All groups share one centre, and each spreads out both ways along 13 directions, with some noise.
Known rows, each followed by its group:
[  0  -7 -10  -2  -6 -14 -14  -2   9  -5 -10 -10  -2   4  -5   4  -2   5]
bukat
[  7 -30  14   3  11  -6 -12   6  -8   4   1  11 -19 -11 -12  -7 -10 -25]
bukat
[  7  -5  -3  -1   2   8 -11  -2 -17   3  -7   1  -8  12  -2   5  -4   8]
reg
[ 11  33   7   0   6 -10 -11   0 -27  11  12 -18   9   1   7  18  15   1]
gog
[ 12   6  -4  -1   2  25 -13  -2   0  13   2  -3  17   5   1  -4   5  12]
reg
[ -2 -23 -10  16   2 -15   5 -29   6  -4   5   8  -7 -16 -14  -2  -9  -1]
gog
[  7   9 -10   2   7  -9  -8 -25  11   0   5   9   5   3  18  -1   5   0]
gog
[  1   1 -18  13   7 -17   7  -8   3  11  -6   4 -18  -1  20 -11  23  -8]
zur
[ 15 -12  -9   7  -6 -12   5 -10  -1  -3  14 -10 -12 -22 -10  -3  -7 -16]
gog
[ 18  -6  -8   6  -2   2  -7   8  -7  -3  -7 -13 -10  -1   9   6   2   4]
vob
[ -1   5 -13  -8   0 -11   1  -7   7   4   3  -4  -6   1   1   4  12  -8]
vob
[ 11  14   1   3  -7  -3  -1  -6  -8  14  12 -20   5  -7  -2  21  17  -7]
vob
[  7   2   3   1   6 -15 -14 -13  20   4  14  11   0  -8  -3  14   3   0]
zur
[ -3  -3  -7   5  -4  13 -17 -11   7   1  -8  -7   0   4  14   5   8   3]
vob
[ -1 -16  -6   0  -2  -5 -12   3  11   9  -4  14  10   4   2   1   3   2]
gog
[ 26  -4  -4 -10   6  -9  18   9  10 -16  19  19   1 -12  13  22   0   9]
bukat
[ 19  -4  -5   4 -13  19   5  -1  15  20   6   5   1  -2  -2  -4   4  -9]
vob
[  3   2  -1 -10  -1  10  23   0   9 -11 -13 -10  -4   9   6   2   8   2]
gog
[ 13 -12   0  -7   4 -18  -3  11 -21 -18  -4 -11  19   0 -13   6 -18  13]
reg
[ -1   2 -10  25  14 -12 -21  12  11   4 -17   3 -34   1   5   1   3  13]
bukat
[  8 -12 -13   2   1   9   5  -3   1  14  -9 -14   1   0  -7 -15  15  -4]
gog
[ 3  5 -8 11 -5 13  0  4  1 17  4  0 -7 -5  8  5 17  4]
zur
[  3  -1  -4  -5  -4  -5   7   6 -16   0  -6  -9  -6   6   6   5   5 -10]
zur
[-7 12 -6 -1 -4  4 -1  5  3 10  7 -2  1  0  0 15  9  2]
reg
[  7  -9  11  -5  -9 -10  -2  -4  -4  -4  -9   3  -2  11   6   9   1   0]
vob
[  2  -3 -12   6  -1   0   8 -23 -11   5   5   6   1   1  -4   6   2   9]
bukat
[  1  14   0  -6  -9  11  12  -8   3   1   4 -12   7   1   7   9  11  -2]
vob
[ 28  -1  20  14  -3   6 -10  13 -25   7   3  -5  -2  -4   1  14   4  20]
vob
[-10  -9  23  -3 -21   2   9 -19   4   2  -4   3  11   4  13   9  22   1]
bukat
[-5 -5 11  0 -3 -9  7  0  3 -3  3 -2  1 -8 -7  2  1 -4]
vob
[ 11  -2  22  13 -14  -8  18 -19 -34   4   5   2   4  -3   1   0  -8 -13]
vob
[ -2  13  -1   5   5   4 -24  -5  -6  -7  -7  -7 -16   8  15   4  -2   5]
reg
[ 18  -6  -3   6   6 -14 -16   8  11   4   3   3 -15  -8   2   8   6   3]
zur
[-16   1  -1  -3 -14   6  23  -4 -18  -6   5 -11  15  -5  -3   3  -5 -11]
reg
[  4 -14  -4   3  -4  24   9  -4  17   4  -4   2  11   2 -16  15  -3  22]
gog
[-10   8   5  20   9   7  -3  -8   6   7  -3  15 -25  -4  19  -6  11   0]
bukat
[ 3 -3  9 11  1 19 12  7  3  5  2  6  1 -8  5  1  7 12]
reg
[  0  13  -7  13   6  -8  -6  -6  -3  -4  -5   4 -16   2  29   0  11   4]
bukat
[-22   7  -7  -3   9 -23  -8   7   5  17   9  16  -5  -1  -7   1   9 -11]
gog
[ -5 -14  20  -6  -4  12   5  17  23  -8  -4  -8  -1  -9 -18  -1  -4   3]
gog
[-23 -12 -11  -1 -12   5   1   9  -5   8 -16   3 -23  17 -16  14  -5   0]
bukat
[  6   1 -16 -10   1  -5   1  13  -1 -17  -1  -1   4   3  10   6 -11   4]
bukat
[  0  -7  10   4  12  -5  20  19  17 -12 -20   1   8   0  16   4   0  -7]
zur
[-11  -7  17   2  -4  19 -13  14  11 -10  -3  -7 -13  -6 -13  21  -9  15]
vob
[ -1 -17  14   6   0  -3   9   6   3  -2  -3   9 -15  -6  -7   9   1   4]
reg
[ -6 -12  12  12  10  -9  -2 -18  -6  10  10  10   6 -17  -7 -14   1 -14]
bukat
[  9  -6  10   4  -1   5   5 -13   6  -5   4  -1 -12  -6 -13  10  -1  11]
bukat
[-24   0  -4   4   5   4   1  -8  10  17   7  -5  10 -10 -24   1  -7 -32]
zur
[  7   0  10  -1   5 -11  -4  22  -6 -13  -7   1 -12  -1  17  -6   2   5]
gog
[  3   2 -11  10   1   3   0 -15 -12   7   3  -1   0  -2   7  -1   4  -1]
reg
[ -1 -29  -2   4 -10   4  -5 -13  26 -10 -16  10 -24   7   2   8  -3   6]
gog
[-10   1  -3   5   3  10   7 -14  19   2  -2  -8   2  -3 -14   4  -4  -6]
zur
[-15   1  -2   7   0 -15  13  -8   3   9   9   6   0 -11  -6   3  12  -5]
zur
[ -2  -5 -23  -7   5 -11   8 -11   1  -4 -13   7 -12  17   7   3   2  -4]
gog
[ 15   2  -7   4  -1 -17  16 -22  17   8  21   0  12 -20  -7  -1  17   1]
reg
[  3  -3   8  -3  -7  -5  -4   2 -12   2  -8  -1 -13  11   9  10  13   4]
reg
[  5  -5  -6  15  -6   8 -17  10   8  19  -3  -2 -14   0   0  30   8   3]
zur
[ 11  -5   1  16   1   5  -4   7   4   8   1  -5   3 -13   3   7   4   1]
reg
[  9 -12  10   1   1 -35   0  -1  -8  -3   3  -4  11  -9  -9  13   5   1]
zur
[ -8  11   1 -10  -2 -22  13 -29   8  -7  11  -7 -13  -5  -9  -8   0 -30]
vob
[ -5 -13  -5  -9  -8   9 -23 -13   0   1   2   2  -9   4  -6 -17  -8 -11]
zur
[ -4  -9  10  -8 -16  -8   0 -22 -14   5   6 -14   6  -2 -10   1   8 -18]
bukat
[  0  -8  -8   2  -5   9  -9 -23  -8   5  -4   2   4  10   1   6  -4  -3]
reg
[ 14 -19   1 -11 -18   3  -5  10  24   5   0 -10  -3  -4 -16  -5  15  12]
zur
[ 20  -7 -18  -5  -6 -11 -11  -1   7  -3  -5 -12  15   4   0   3   2  12]
bukat
[  4   1   3 -11 -10  -1  10  -1 -12   6   0  13 -11  17  -1  10   2   1]
vob
[-15   5   0   4   0 -12  15 -36  -3 -20  -3  -9 -24  -1  -9  -5  -5   0]
zur
[-21 -11  -3   1  -6  -2   3  -2  10   4  -1  12  -2   1  -4  12   1  -1]
vob
[ -9  -1  23  12 -24  10   6 -10  -5   5  -1  -8  -7  -3   8  13   6 -17]
vob
[ 36   3   5  -3 -14   9  -3   4  13   9   2 -23  14  -2   6  25  20   4]
gog
[ 25 -11   3  13 -10  -2 -14 -11  -4   6 -12   6 -33   9  23 -13   6 -10]
vob
[  1   4  -6   7  18   0  12  14  -1   6   2  -7  18  -8 -15  23 -15 -17]
zur
[  9  -8  -2   4  -1 -10  -3  13   3   1  -3  -6   7  -4  -8   9   1  11]
bukat
[ 12  -2 -24   2   5 -13 -23 -11 -26  10  -3  -7  -8  10   0   0  -2  -6]
reg
[ -5 -13  -7 -10  -1  -8  -7   8   2  -1  -8   5 -13   8  -4  -7   0  -2]
reg
[ -5 -26  27   3 -10 -23   5  -8  19   0  -1   2  22 -12 -19   9  10  10]
bukat
[ -5   2  14   0   0  -3 -15  29 -19   7  -6   0  -2   6   8   4  10   7]
gog
[ -3  -2 -20 -14  -6  -4   2   6 -26  -2  -7 -21 -33  12 -15   4 -11 -28]
zur
[  4  -3  -4  10  11 -15  -3  -5  -6   4   8   8  21  -8  -6   5  -2  15]
reg
[ 10   6  -9   5 -13  12  -6  -8  -5  11   5  -1  -5   1  23   2  15  -4]
gog

New rows, each followed by its group:
[ -6  11 -15  -4  -1  10  -5 -20 -19  20  12   1  21   9  -7  10   6   4]
vob
[  4   4 -13  16   4   6  14  19  16  31  -6  -7  15  -5   7  15  24 -14]
zur
[-7  3  9 12  2  8 15 -1  4 -8 -2 -4 -4 -7 -2 11 -2 10]
zur
[ 10  -7  -4   8   3  -5 -26  10  10  22  13   9  -4 -13   3  -1  13  -8]
zur
[ -3   2  11  -1  -9  11  13 -20   3   2   4   5  12   1   3   7  10   8]
reg
[-19  -9   9   0   3 -11   8 -10   6 -18  -2   1  -7  -9  -5 -12 -11  -8]
vob
[ 15  -2  11  10   2   3 -14  10   0  -2   2  -8 -13 -12   7  -3   5   4]
zur
[-12  13   0   2  11   4  10 -17  -1 -17  -2   8 -17   4  16  -4  -7  -8]
zur
[  1  -3  -3 -10  -4  -4  16  12  -5  -3  -6 -17  -7   1  -8  -3   3 -15]
zur
[ -7  -8   8   7   1  14  -6   3  16  -1 -12  -2  -4  -1   9  -7   1  -9]
zur
[  1   7   7   9   5  -5   5  -3  -9   8   8  -2  15 -11   8   2  10  -6]
zur
[ -2  -9 -10   1  -8   8  -1  -3   6  11   8   0  -6 -10  -4 -12   3 -14]
gog
[  6  -4  -1   2 -10   1   5 -10  -7   3  -1 -15  15  -1 -10   0   6  12]
bukat
[ 14  -5  -3   6 -13  12   3 -24   8   0   2 -14 -11  -4  -1  12   5  -3]
gog
[  1 -16  11  -7  -6 -18   5   2   3  -7  -9   5 -24   4   4  -8  14  -3]
reg
[  3  -2  16  10  -9  10  -9   5  12  23   5  -8   7 -12  -2   5  25   4]
gog
[ 14  -3  -4  10  -1   6 -21   8  -4  14 -10 -19 -19   4  -9   1   4  -2]
bukat
[  7 -11  10  19  -5  -7  -2  -4  -5  10   4   6  10 -10  -2  17   2   6]
vob
[ 16  -5  20  16  -2  14 -12  12   1   5  11 -18 -13 -25 -21  -2  -8  -3]
vob
[-12 -23  -2   8 -15 -12   9 -12  -5   2   8  -2 -15 -18 -14  -1  -4 -22]
gog
[  7  10  11  12  -8  10  23 -12  -2  -1   6  -8  -4 -12  21  -1  22   2]
reg
[ 23 -28  -5   0  10 -16 -31  21  13   4   0   1   0 -11 -17  -2 -13  -7]
zur
[ -2 -14   0   4   0  -8   7  -8  -3   6   3  24   6   2  -8  -2  -7   4]
vob
[  9   4 -13   1  12   8 -13  15 -20   0   1  -8   0  -3   7 -14 -12 -14]
bukat
[-10   3   1  10   5  12  -1  -2 -15 -20  -4   0  -3   4  -3  26 -30  14]
reg
[ 19  -9   3   8   1 -16   6   8 -12   3   7  -4  11 -12 -13  14  -6   6]
vob
[  8  -9   5   9  -5   1  22  -1   0   3   2   5 -15 -11   5   2  13   0]
reg
[-12   1   1  -3  -6  14 -17   2  11   8  -6  -4   0   5   8  -8   6 -10]
reg
[-2 -1 -5  0  4 -8 -1  4 -8  7  6  0  7 -6 -5 -8  1 -7]
gog
[ -4   4  -8  11   2  -6   2  25 -39  13  -3  -3   3   1  11  11  10   5]
reg
[  8  -5  -3 -11   7 -38   2  -2 -22 -16  -5  -4 -15   4   1   4  -6 -15]
zur
[  4 -14  -4  14  -3 -20 -15  -1 -30   6  -2   8   3  -1  14   1   3   3]
gog
[ 11  -2   7   1   4 -12   1  -2  16  -8   2   4 -21  -5  -2   3   0   3]
vob
[  8 -14   5   3   3  11   4  20  37   0  -8  -3  -2 -12   0 -18   9   1]
zur
[ 24   1  12   7  -1  32 -22   1  -6   6   2 -12  12  -3  -3  -2  -3  18]
vob
[  2   3 -12   9   9 -17  26   0 -20   4  -4  -5  18   1  -2  23   1  -2]
zur
[-14  -9 -14  -8  -6  -6   3  -7   2  -9  -7  17 -15  15   4  15 -10  -3]
gog
[ 31 -21  -1  11  -3   9  -8  -5 -14  -6  -4 -24  -3 -12 -12  -8  -9   6]
gog
[  3 -17  14  13 -10   4   0   1   1  12  -1  -3   7  -7  -8  32   2  -5]
reg
[ -9  12  14   7 -19   8   2 -10  -7   6  -3 -14 -10   3  22  16  23 -10]
vob
[ -2  -5   3  13  -8   7  13   1  13   7   3   1  15 -13  11   7  12  -1]
reg
[34 -2  0 -3 -4 12  9 15 -8 12  6  0  2 -1 -7 -6  0  5]
vob
[ 10   5 -21  -8   7 -12  -8   0  14  -5   3 -19  -9  -4  -8  13   5  -3]
vob
[ 26 -14   7   2  -7  -4 -17   6  -1   1 -10 -12   7   1  11   5   9   5]
gog
[-15   8 -12   3  10  11  -2  11  -8   8   1   5  -9  -3  14 -14  24  16]
vob
[ 15  -7  -5   1  -1 -10  -8  -1  -8   2   4 -10   1  -5 -14  10  -3   4]
zur
[  7  -9  -5   3  -1  -3   2 -24  -1   2   4   6  -1  -2   3  -4   5   3]
bukat
[ 21  20  -6  -3  -3 -15   7  -9 -18  -3  23   1 -19  -5   5  17  15  21]
zur
[  8  12  17  -1   8  -2  -5  -6   3 -18  -2 -17  -9   0  -2  21 -13 -11]
zur
[ -5  -1 -15  10  -4 -16  19  -3 -16  -3  -4   1 -22  -2  16   3   8 -10]
vob
[ 21  -6  15   7 -14  15   7  -3   8   4  -4   2  -2   0  14  -8   4  -4]
vob
[  3 -14 -13  -5  -4   6  22   9   1 -14  -3   4  -7  -2   0  -6 -11  -1]
gog
[-26 -11 -15   2 -14  -9   7 -25  21  -5  -6   9 -14   8   0  26  -9 -17]
vob
[-11  -4  17   2 -12  24 -30   0  13   1 -24 -24 -18  14  -8  -8  -3  -7]
bukat
[  0 -21 -15   0   9   2  -9  -2  23   8   2  16  -9  -5 -19 -14  -9  -3]
reg
[  0  -9  -7   1  -1  -3  -8  -3  -7  -4  -9   5 -23   7   6   0  -1   1]
vob
[ -7   0  32 -13 -16   8  17 -10 -20   8  18  -4  13 -10   7   9  17 -31]
bukat
[ 14 -12 -11  -2  -3   5 -25  -2   0  13   6   0  -4  -5   2 -26   8  -4]
zur
[ -9 -21   6  -9 -15   2  -1  27  -4  13  -9 -10  -3   2 -14  -1   6 -18]
bukat
[ 17  10   9  -6 -22 -13   0   0  -7 -11  -2 -35  -9   0  15  28  15 -12]
reg
[  3 -15   6   6  -1 -14 -12   5   7   3  -1  10   6  -4  -1   9   1   8]
gog
[ 22 -29  -6  17  -2 -28  16  -7   4  -7   9  -9 -21 -27 -25  28 -14 -17]
reg
[-14   9  -5   8   9   3   6 -17   4   0   3  10  -4  -6  20 -24  17   4]
vob
[ 19  -6   6   7   3  -8  -7   0   2  -5  -2  -3 -23  -7   5 -14   1  -2]
vob
[-16   9  -3  14   8  13  10 -19  15  -5   5  15  -5  -9  16 -11   8  14]
vob
[-11 -10   0  25   1  10  -2   3  -3   7  -1  -2  -6 -17   6  -3  -3 -17]
reg
[ -7   8   0  -5   2  -6   7 -11   1 -11  -4 -11   8  -1  18  -5  15   0]
vob
[ 16   2   1   9  -1  13 -21   7  -5   4  10   0  -4  -9   5  -4  -4   9]
gog
[-21 -13   2  16  -7  26   5 -13 -12   0 -11   6  -6   1  13  -9  -8 -14]
reg
[-10  12  -5  -5   8   6  -5  -1   3   3   8  -1 -17  -3  -3  -8  12   3]
vob
[ -3 -11   2   9   5 -12   7   3  13  -5  -4  10  -6  -7   1   4   2   8]
zur
[  4 -10  -4   3   4  -3 -17   1   3   3   1   3 -10  -5   0  -6  -4  -8]
zur
[-13  -3   4  12   6  -3  30   6  13  -4 -23 -17   5   0  -2   8   3 -14]
zur
[  9   2 -15  -2   7   1  -3  -4   6   0  10   6  -8  -6   3   0  -2  -6]
bukat
[  4 -18 -11   7  -6 -14   0  -5  -2   6  -7   9  -6   3   7  14   6  -3]
reg
[  3  -3  11   3  -1 -12 -18   3   0   9   0  -6 -21  -1  -8  17   8  -7]
reg
